The first 9 rows are patterns. Each new row is the sum of 3 different patterns, raised or lowered, with some noise. Before adding, each is slid sideways (what falls off one end comes back at the other) and multiplied by a number that may be negative. Names go in the order of the patterns.
Some rows, each with the names of its patterns after it:
[-1.36  1.70  0.39 -2.72 -0.15 -1.07  1.98  0.14 -2.62 -2.37 -1.88 -2.03
 -1.20 -2.62  2.60 -2.63 -2.42  0.56 -2.60  2.16 -0.62 -2.40  0.46  0.30
  0.24  1.33 -1.78  1.35 -1.62 -1.38 -0.11 -1.96  0.89] => R
[ 1.38  1.38  2.59 -1.21 -1.99 -0.81  2.42  1.73 -2.73 -1.85 -2.78 -2.74
 -0.12 -2.44 -1.17  1.07  0.74  0.16 -1.15 -0.86 -2.34 -2.34 -0.16  1.57
 -0.36  1.08  1.54  1.25  2.57  1.82  0.81  0.68 -0.84] => Y
[-1.19  2.53 -0.78  0.29 -2.79 -0.54 -0.95  1.15 -1.05 -2.38  0.64 -1.89
  1.17 -1.70 -0.44  2.07 -0.26  0.01 -0.97 -0.26  2.68 -2.68 -1.48 -2.22
 -2.17 -0.23  2.71  0.56 -2.09 -0.96 -2.19 -1.32 -0.13] => F
[ 2.79  0.10  2.22  0.37  2.21 -1.19 -0.57 -1.49 -0.56  2.66  2.78  1.87
 -1.83 -0.40 -1.86  1.69  2.62  1.40  0.12 -2.78  0.21  1.68  2.73 -0.30
 -1.78  2.68  2.21 -2.42  2.60  2.20 -0.85  2.44 -0.28] => G
[-1.12 -2.20  0.62  0.06  1.71 -0.86  2.26 -2.16 -2.06  0.10 -1.73 -1.99
  0.34  2.07  1.78 -0.58 -0.78 -1.82  1.37 -0.55 -2.68  2.81 -2.57  1.60
  1.27 -2.29 -1.50 -1.73 -0.39  0.88  0.48 -0.33 -1.42] => B
[-2.52 -2.39 -1.13 -2.22 -2.79 -1.33 -2.70 -0.18  0.27 -2.50 -0.97 -0.96
 -0.68 -0.79  2.34 -2.38  0.30  0.86 -0.65 -2.59 -0.50 -0.42  0.31 -1.47
 -1.40 -2.57 -2.22  0.17 -2.27  0.81  1.15  0.21  0.98] => T
[ 2.73 -1.41  0.77 -0.45  0.15 -0.76 -1.57 -2.75 -1.90  1.33 -0.99  1.36
  0.40  1.23  0.79 -1.08  1.22  1.57 -0.91  0.40 -1.99 -2.34 -2.63 -1.40
 -2.37  2.28 -1.63 -2.22  0.45  1.68  0.63  0.99  2.42] => Q
[-1.18 -2.48 -0.60  1.56  2.79 -1.38 -1.40 -2.45 -2.58 -0.58  0.88  2.13
  2.05 -0.63 -2.43  0.28 -2.27  1.41 -2.71  1.20 -1.02 -0.93 -2.17 -2.68
  0.24 -1.36  2.74 -1.73 -1.04 -1.77  0.39  0.25  1.44] => M
[ 0.02 -0.08  2.78 -2.41  0.09 -2.10 -2.59  2.37 -0.80  1.25  0.08 -2.66
 -2.81  1.40  2.21 -2.12 -2.21 -0.10  2.11  2.35 -2.42 -2.25  2.05  0.89
  2.00  2.38 -0.91  0.89  2.25  1.47 -0.39  1.41  1.48] => S

New rows, each followed by the names of its patterns:
[ 2.89  1.71 -1.39 -0.07  0.92  0.16 -3.29 -1.43  0.43 -1.65  2.84 -3.29
 -0.45  0.26 -2.56  2.99 -2.37 -1.83  0.16  0.64  3.11  1.66 -0.98  0.95
 -0.96  0.94 -1.97  1.64  1.16 -0.52 -0.49 -0.89 -1.28] => R B T
[-0.44  0.46  1.65  2.44 -2.03 -3.19 -2.61 -3.36  1.47 -3.49  0.42 -1.82
 -5.18 -3.25 -2.74 -0.31 -3.21  0.89 -2.73 -0.90 -1.79 -1.68 -1.90  2.10
 -0.49 -2.19  0.81 -1.32  0.50 -1.28 -2.20 -1.95 -1.19] => T M S
[ 3.38  0.15  0.62  4.43  1.39  6.25  6.09  1.74  3.97  0.52  2.70  5.82
  5.70  1.94  1.08  3.44  3.66  1.15  0.15 -0.18  5.50  4.83  0.80  3.14
  1.90  0.58  3.08  1.75  0.34  1.78  3.88  0.50  1.26] => B Q S
[-0.56 -3.86  1.46  4.45  0.98 -3.14 -0.54 -1.19 -1.58 -0.01 -1.21  0.47
 -1.23  0.15 -3.99  1.26  0.24  1.63  0.42 -4.54 -0.38 -3.02  0.29 -3.20
 -1.27  0.97 -0.28  1.09 -3.27 -0.76  3.15 -2.74 -1.43] => R F T
[ 1.38  2.35  4.52  1.58 -2.15  1.33 -0.02 -1.57 -0.63 -1.71  0.22 -1.58
  2.99  2.43  0.41  1.69 -2.87  4.00  2.56  1.22 -0.34  0.84  2.52  1.37
  4.40  6.66  0.68  1.54  1.38  0.89  3.31 -0.44  0.96] => R Y S
[-5.01 -5.41  0.58 -4.82 -4.14 -2.33 -4.02 -1.30 -3.72 -6.58 -2.18 -3.86
 -4.12 -3.06 -6.32 -1.50 -4.02 -3.81 -3.71 -4.87 -2.84 -3.54  0.26 -2.71
 -4.76 -3.14 -3.64 -1.72 -1.46 -5.03 -4.55 -5.58 -5.87] => R T M
[ 1.31 -1.10  1.23  2.15 -0.42 -1.69 -2.19 -0.28  0.90  1.00 -1.67  3.07
 -0.03  3.44 -0.04 -0.84 -1.69  1.23  0.02 -2.71 -0.17 -0.02 -0.13 -1.26
  0.53 -0.47  1.14  1.69  3.46  1.47  2.97 -4.42 -2.64] => T Q M
[ 3.07  3.40  5.98  3.33  1.90  0.02 -1.28  0.41  3.16  4.14  1.83  4.51
 -2.54  5.05 -1.60  1.48  2.91  6.19  4.26  0.68  2.90 -2.59  4.85  3.47
  2.96  3.00  1.21  0.35  2.61  3.82  1.60  0.82 -0.27] => R B M
[-2.22 -1.51 -1.67  1.47  0.50 -0.52 -1.33 -3.13 -1.33  0.09  1.58 -2.89
  1.69 -4.37 -0.94  0.49 -4.17  0.42 -2.12  0.14  0.44 -1.32 -1.05 -0.82
 -1.51 -2.85 -1.96  0.77  0.93 -0.14  1.33 -4.15 -3.49] => F B T
[-0.08 -2.03 -0.86  1.52 -1.08 -4.15  1.26 -0.50 -3.11 -2.75 -1.67 -3.39
 -0.63 -0.02  0.99 -1.55  0.52 -1.18 -2.74 -2.76 -2.94  2.68 -0.32  0.40
 -3.27 -1.86 -2.25  1.25  1.85 -2.69 -1.92 -4.88  1.13] => F G B
[ 1.29  3.27  0.84  1.81 -0.68  2.16 -1.81  3.60  2.13  0.71 -1.34 -1.27
  2.80  0.62  4.41  1.06  1.84  0.12 -2.87 -2.09  2.10  3.37  1.66  1.41
  0.70  4.36  0.78  3.31  2.80  1.62  1.63  1.08  3.57] => F M S
[-2.38 -3.72  1.08 -2.70 -0.47 -1.78 -1.92 -1.61 -0.24 -0.99 -1.80  1.54
 -1.75  1.39  0.56  0.53 -1.34 -0.03 -0.54 -0.28 -0.14  2.01 -3.92 -3.21
 -0.17 -2.12  1.02  2.33  0.02  0.78 -1.54 -3.73 -1.78] => F T S
[-0.29 -2.03  2.82  4.23  4.52  2.01  0.49  5.29  2.68  4.69  4.64  2.97
  3.70  1.50  2.47  2.49  1.83 -0.59  2.17  3.87  3.39  0.61  1.62  0.69
 -0.21  0.67  1.17 -0.64  1.24  2.55  0.09  2.55 -0.04] => Y T S
[-2.91 -0.29 -1.08 -4.05 -1.26 -2.95 -1.96 -1.69 -0.27 -2.80  1.68 -1.00
 -1.20 -4.48 -2.82 -0.92  0.14 -1.92 -0.95 -4.00 -2.95 -1.82 -2.80 -0.13
  1.73 -1.37 -1.03 -3.56 -3.67 -2.42 -2.81 -2.69 -1.29] => F B T
[ 4.70  3.38 -0.21  4.49  2.55  3.99  4.24  3.00 -1.41  1.30  1.51  3.50
  2.59  3.65  3.39  2.60  1.35  3.98  2.86  1.83  1.52  3.99  1.79  3.22
  2.93  2.03  5.56 -1.22  4.74  0.37 -1.21  4.23  2.33] => F B T
[-4.17 -3.01 -1.54  0.58  1.71  0.43 -5.06 -1.52 -2.26 -0.20 -0.34 -2.83
 -2.56 -4.41 -2.29  1.91 -4.43 -1.61 -0.15 -3.08 -1.68  0.35 -1.01 -2.36
 -1.31 -1.64 -4.37 -2.18 -3.60  1.69 -1.29 -2.18 -1.23] => R G Q
[ 1.07 -1.52  0.53 -2.92  0.51  4.10  2.10  0.15 -0.53  4.11  5.04  3.36
  4.05  1.40 -0.56 -0.99 -1.23  1.23  1.36  0.01  1.85  1.35  4.50 -1.21
  1.16 -0.52  1.87  4.05 -1.39  1.67 -2.50  1.57  0.35] => Y Q M
[ 2.81  1.80 -2.13  2.44 -0.94  2.40  2.16 -2.93  1.66 -0.40  0.46  0.78
 -1.81  2.94  1.41  4.11  2.65 -1.53 -1.87 -0.43  3.99  1.25  0.45 -0.49
 -0.87  0.75 -2.82  0.17  2.71  1.72  0.11  1.16 -2.44] => R F T
[-2.86 -2.84  3.49 -1.07  0.76 -1.03 -2.59 -1.07 -1.03  2.01  1.88 -0.53
 -2.90 -5.17 -1.09  0.38  0.84  1.11 -1.50  2.27  1.11 -3.07 -0.30  2.38
 -0.41 -1.48  0.71 -0.04  2.55  0.75  0.26 -1.66 -0.48] => G B M
[-2.14  2.05 -1.65 -1.12  1.41 -3.00  2.81 -1.60  0.42  0.08  1.78 -2.63
 -0.62 -1.09  1.34  0.77 -1.24  0.73  2.10  0.30 -5.05 -4.07 -1.96 -1.15
  2.76 -0.82 -2.08 -1.17 -2.01 -1.00 -1.88 -2.96  1.91] => B M S
[ 4.85  1.00  3.13 -1.60 -1.25  2.29  1.01  2.58  5.28 -0.27 -0.63  2.61
  0.91  4.33 -0.97 -1.12  1.80 -0.92  2.80  0.34  2.73  3.89  2.11  0.55
  3.15 -0.35  7.75 -3.90  0.37 -0.22 -1.65 -1.00  2.97] => F B M
[ 1.16 -0.98  1.61 -0.54  1.71 -0.97  4.39  3.12  7.24  0.16 -2.43 -1.51
 -2.25  2.02  3.43  6.96  3.59 -1.02 -1.00  0.85  4.47  2.70 -3.07  3.11
 -0.13  4.53 -0.20 -3.16  3.17 -2.12  1.95  2.56  0.18] => G B M
[ 2.45  0.01  1.30 -3.88 -4.57 -0.68  2.59  3.30  1.32 -1.98 -2.67  0.20
  1.83  5.19 -0.83 -1.95 -2.89  1.51  4.28 -3.60 -1.46  2.13 -3.30 -0.93
  3.39  0.67  3.63 -2.71 -1.36 -0.19 -0.98 -0.10 -0.04] => G T M
[-2.20 -0.03  0.77 -2.02 -1.29  0.75 -1.07  0.73  0.33 -0.42 -0.85 -1.62
 -1.79 -0.24 -1.17  0.38 -0.35  0.63 -1.71 -2.34 -0.34 -0.85 -0.83  0.24
  1.12 -0.13 -0.52 -2.15 -2.22 -0.08 -0.88 -1.75  0.73] => F B T
[ 0.20 -0.89  1.39 -0.43 -0.08  2.70  0.57  2.45 -0.20 -0.47  2.33  3.29
  1.88  0.56  0.44  2.87  2.33  1.75  2.89  1.73  3.36  1.71  2.01  1.57
  1.51  1.15  0.96  3.28  2.11  0.52  1.01  1.13 -0.47] => R Y F
[ 1.72  1.48  3.38  2.94  1.89 -1.55 -1.52  1.86  1.82  2.46  3.94  0.86
  0.20 -0.78  1.21  1.74  4.11  2.34  3.78 -0.68  3.57  1.22  1.64  2.05
  1.14  2.20  0.53  1.71 -0.53  2.73  2.36  2.66  0.41] => F Q M
[ 1.29  0.03 -0.49  0.01  0.63  1.81  1.02  1.53  0.12 -2.96 -1.03 -0.83
  0.45  2.76  1.34  1.95  2.83  2.71  3.06  2.17  1.15 -0.67  1.05  0.40
 -0.91  1.08 -0.73  0.33  2.28 -2.34 -0.29  0.96  4.06] => R T Q
[-6.47  0.04 -5.66 -0.73  0.09 -0.41 -2.96 -2.42 -1.40 -3.32 -3.43 -4.85
 -3.36  0.06 -1.67 -2.83 -1.43 -6.30 -3.17 -2.97 -2.85 -3.97 -3.11 -1.82
 -4.53 -4.57 -1.53 -1.79 -4.88  0.04 -2.04 -1.91 -0.34] => F B S
[-1.26  0.09 -2.53 -0.31  1.64  0.08  1.79  1.93  4.01  0.46  0.28 -0.17
  3.38 -1.51  0.57 -0.37 -1.99 -0.81  0.09 -3.95  3.11 -1.50 -0.30  2.42
  2.96 -1.43  1.12  5.40  1.99  1.58  0.86 -0.84  2.32] => F B Q
[ 1.44 -1.65  2.19  0.30 -1.88 -1.31  0.92 -3.03 -4.78 -1.70 -3.39  1.67
 -0.48 -3.74 -2.76 -2.83 -2.26  1.48  2.31 -2.73 -2.20 -4.47  0.81  2.79
 -4.06 -0.23 -2.11  1.15  0.57 -1.45 -2.65 -2.26 -2.27] => R B S
